The groups are shells around one centre, one inside the other: the same stretched ball of 7 dimensions in 6 sizes.
Some rows, each with its group after it:
[-25  13   2 -10  29  -9 -14   0 -72 -17 -16  -1  15] : P
[-16  19  -9   1  52  -5 -38  -9 -78 -17 -12 -18  16] : X
[-42  12  13  18  25 -16 -38   5 -61 -10  -4  -8  12] : C
[-25  12   8   6  46 -20 -33  -3 -79 -27 -12 -18  10] : X
[-35   8  11   9  34 -21 -27   9 -77 -12  -9 -13  21] : Q
[-31   2   7  10  36  -3 -27   5 -65  12  -4  -7  17] : P
[-37  11   9  14  21 -22 -17   8 -66 -22  -6  -8  12] : Q
[-19  13  -2  -2  36 -11 -10  -5 -72 -27 -17  -7   7] : C
[-25   8  10  -7  32  -9  -9  -6 -69 -21 -22   2   5] : X
[-37  12   5  20  28 -18 -26   2 -71 -20 -22 -11  23] : X
[-28   5   3   4  32  -4 -25   9 -64  10   5  -7  16] : Q
[-39   1  13  20  23  -6 -26   9 -51  12   6  -3   7] : Q
[-23  -1   2  11  29   5   1  -5 -55   3 -17   4   4] : C
[-26  14   6  -3  24  -4 -14  -9 -53 -25 -11   5 -11] : R
[-34   3  10  19  22  -3 -17   1 -47   1  -1   1  -1] : R
[-35  10  12 -10  16  -1 -22   4 -51   1   2  10   1] : P
[-27  16  -1   3  22 -13  -7  -3 -63 -31 -17  -1   5] : Q
[-10  10 -13   9  42   1  -7 -10 -64 -15 -14 -10   3] : X
[-37   6  12  11  27 -17 -27  12 -66  -3   2  -9  16] : R
[-14  14  -6 -23  36   7  -9 -10 -70 -10 -20   6  10] : X
[-41   4  12  24  18 -10 -23   8 -48   0   3  -3   4] : C
[-24  11  -2  -4  36   3 -26  -3 -68   2 -13  -2  18] : P
[-27   5   1  21  34   2 -25  -3 -53   5  -4  -6   6] : P
[-34   7  10   7  28 -10 -30   8 -60   0   7  -7   8] : R
[-27   9  -2  12  17  -1   0  -4 -51 -12 -16   5   3] : R
[-34  11   7  19  30 -11 -32  -1 -58 -14  -4 -10   4] : R
[-25   6  -8  29  37  -8 -18   1 -67  -4 -11 -17  20] : Q
[-36   9   4  24  35 -11 -40   4 -66  -1  -6 -16  21] : P
[-25  10  -6   6  29  -9 -12   5 -70  -8 -11  -8  22] : Q
[-13   8   3 -18  46   6 -17 -12 -67  -6 -12   1  -3] : X
[-28   2   5  13  35   1 -15  -4 -64   4 -23  -2  17] : D
[-22   7   8 -11  32  -3 -13   0 -61  -6  -2   2  -2] : R
[-33   6   8   1   9   3  -8   5 -41   6   5  13  -4] : D
[-38   8  14  17  21 -13 -19   0 -55 -15 -12  -1   3] : P
[-25  16   0   7  31  -7 -17 -11 -64 -28 -24  -3   5] : C
[-38   2  14  15  28   0 -31   3 -55  15  -5  -1  13] : X
[-23  10  -7   9  38   3 -22  -6 -67  -1 -18  -7  20] : P
[-34   4   9  19  15  -5  -7   0 -43  -8  -6   5  -6] : C
[-21   4   4 -12  24  14  -6  -6 -47  10  -5  15  -5] : X
[-34  -4   6  23  16   2  -1   5 -46  14  -7   5   9] : D
[-23  12   7  -7  37  -7 -18  -9 -70 -22 -21  -1   5] : C
[-17  16 -11 -15  32   6 -18  -3 -65  -1  -7   1  14] : D
[-14   8   2  -4  39   6 -15 -14 -53 -11  -7   2 -15] : D
[-26   1  10   4  21   7   0  -7 -43   0 -11  13 -11] : D
[-14  13  -8   0  40   6 -11 -19 -64 -19 -29   0   3] : D
[-23  16   1  -5  40  -6 -28 -10 -74 -22 -23  -6  11] : Q
[-29  20  -5   7  29  -5 -31  -5 -64 -17 -15  -6  16] : C
[-19   4  -5  12  47   5 -22  -6 -69   8 -16 -10  19] : X
[-27   7  14  -8  30 -11 -14   0 -66 -16  -8   0   1] : P
[-21   4   6 -10  29   5  -9  -1 -54   3  -1   7  -4] : C
[-16  19   1 -19  29   4 -18 -14 -52 -25  -5   8 -18] : D
[-23   6   6   9  39   1 -21 -10 -60  -5 -15  -3   1] : R
[-32   5  10  19  42 -10 -40   2 -66   2  -2 -15  13] : Q
[-43   2  12  26  20 -14 -17   9 -62   0 -14  -5  23] : Q
[-27  10   4   5  30   5 -26  -8 -51  -2  -8   3  -1] : P
[-18  12  -7  -9  41   5 -28  -3 -68   4  -3  -5  14] : D
[-25  14   4  -8  22  -4 -15  -1 -52 -14   3   5  -8] : R
[-22   6  10  -3  34 -11  -5  -4 -67 -21 -15  -2  -1] : D
[-24   6  -1  20  33 -12 -12   1 -63 -14  -6 -12   7] : C
[-20   7   7  -5  38   1 -16 -10 -60 -10 -11   1  -5] : R

New rows, each followed by its group:
[-28   6   2  13  25 -11  -6   4 -64 -11 -12  -5  13] : R
[-21  10   0  -8  35   1 -13  -8 -67 -10 -21   2   9] : R
[-44   2  19  21  18 -20 -17  11 -61  -7  -8  -4  13] : D
[-36  13   6  -1  24  -8 -34   8 -63   1   2  -3  17] : R
[-15  14  -5  -6  31  -5  -3  -8 -62 -27 -12   0  -4] : C
[-36  10  13  -3  18  -2 -23   1 -51  -3  -2   8   0] : R
[-27  11  13 -22  33  -4 -24  -2 -68  -9 -10   5   5] : D
[-40   4   2  32  22  -9 -22   9 -59   6 -10  -9  26] : C
[-26   5   3   3  17  14  -6  -7 -39   7  -7  15  -7] : X
[-40  10  11  10  27 -12 -42  12 -62   5   9  -9  17] : D
[-23  14  -4   6  38   1 -28 -11 -64 -12 -19  -6  10] : R
[-10  12 -11  -9  28  10   6 -13 -52 -16 -13   8 -10] : X
[-26   6  18 -12  35 -10 -22   1 -66  -9   0  -1  -3] : X
[-35  11  -3  21  16   1 -19  -1 -47  -2  -9   2   9] : Q
[-13  18  -5 -15  36   7 -21 -15 -57 -17  -7   3 -10] : C
[-29   8   8  -1   9  -5   6  -1 -45 -19  -7  13 -11] : X
[-29   0   7  16  23   4   0  -8 -49  -2 -21   8   0] : D
[-24   6   4  -6  14  11   2  -6 -40   0  -8  19 -11] : D
[-44   6  20   8  24 -17 -39  15 -61   4   9  -6  13] : X
[-36   9  -2  18  27  -4 -33   8 -62  11  -4  -9  28] : D
[-35   6  12  19  36 -20 -29   6 -72 -10  -8 -15  18] : P
[-26   4   7  24  38  -1 -24  -9 -52  -6  -8  -7  -6] : X
[-18  12  -9  -5  17  10   3  -8 -45 -10 -10  13  -6] : D
[-20   8  10 -15  32  -6  -7  -6 -63 -20 -10   4  -8] : Q
[-18  12  -7   0  32   7 -17  -6 -53  -2   0   0  -2] : Q
[-33  16   5   3  19 -11 -24   3 -56 -17   1  -1   2] : R
[-39  10  14   5  24 -11 -34   7 -58  -2   3  -2   8] : R
[-36   9   6  20  27 -13 -21   0 -66 -14 -21  -7  19] : C
[-20   2   0   1  24  12   5 -10 -48   1 -19  13  -3] : D
[-35  -1   4  27  22  -3 -11   7 -53  11  -6  -3  15] : P
[-39   7   5  21  30  -5 -37   6 -64  11  -8  -9  27] : D
[-19   7  -6   4  31  -1  -6   0 -62  -4  -8  -3   9] : P
[-32  10   9  -8  19   0 -23   3 -51   1   3   8   0] : R
[-28   9   2  -3  19   2 -14   4 -51   2   3   6   2] : R
[-32  19   0  -1  13 -11 -15   2 -55 -23  -4   3   3] : Q
[-35  11   2  12  29 -11 -34   9 -68   0  -2 -11  24] : R
[-34   4   4  23  19   1 -11  -2 -48   1 -13   3   6] : R
[-25  17   5 -10  38  -5 -37  -4 -66 -13  -2  -5   4] : R
[-34   7  12   9  24  -2 -20  -4 -53  -5 -12   4   1] : R
[-32  13  11   3  35 -12 -37  -1 -67 -15  -6  -8   7] : R
[-37  15   4  20  27 -20 -34   7 -65 -18  -1 -15  15] : Q
[-31   4  -2  15  28   5 -25   5 -56  20  -2  -3  21] : X
[-44  -4  15  41  24 -15 -22  13 -56  10  -3 -12  18] : X
[-23   2   3  10  31  -1  -9  -1 -54   0  -1  -2  -1] : P
[-24  16  -5  13  29  -4 -21  -8 -55 -21  -9  -5  -1] : P
[-36  12  13  -1  30 -21 -34  11 -71 -13   4 -10  14] : Q
[-27  15   6   0  38 -10 -28  -8 -71 -23 -20  -6   9] : C
[-16  11  -5 -17  32   1  -3  -5 -71 -11 -19   3  12] : X
[-26  13   9 -12  36   0 -35  -5 -62  -5  -3   0   1] : C
[-24  11   3  13  43 -13 -28  -4 -71 -20 -11 -16   7] : R
[-36   4   3  29  19 -17  -7  10 -60 -10  -7  -9  16] : X
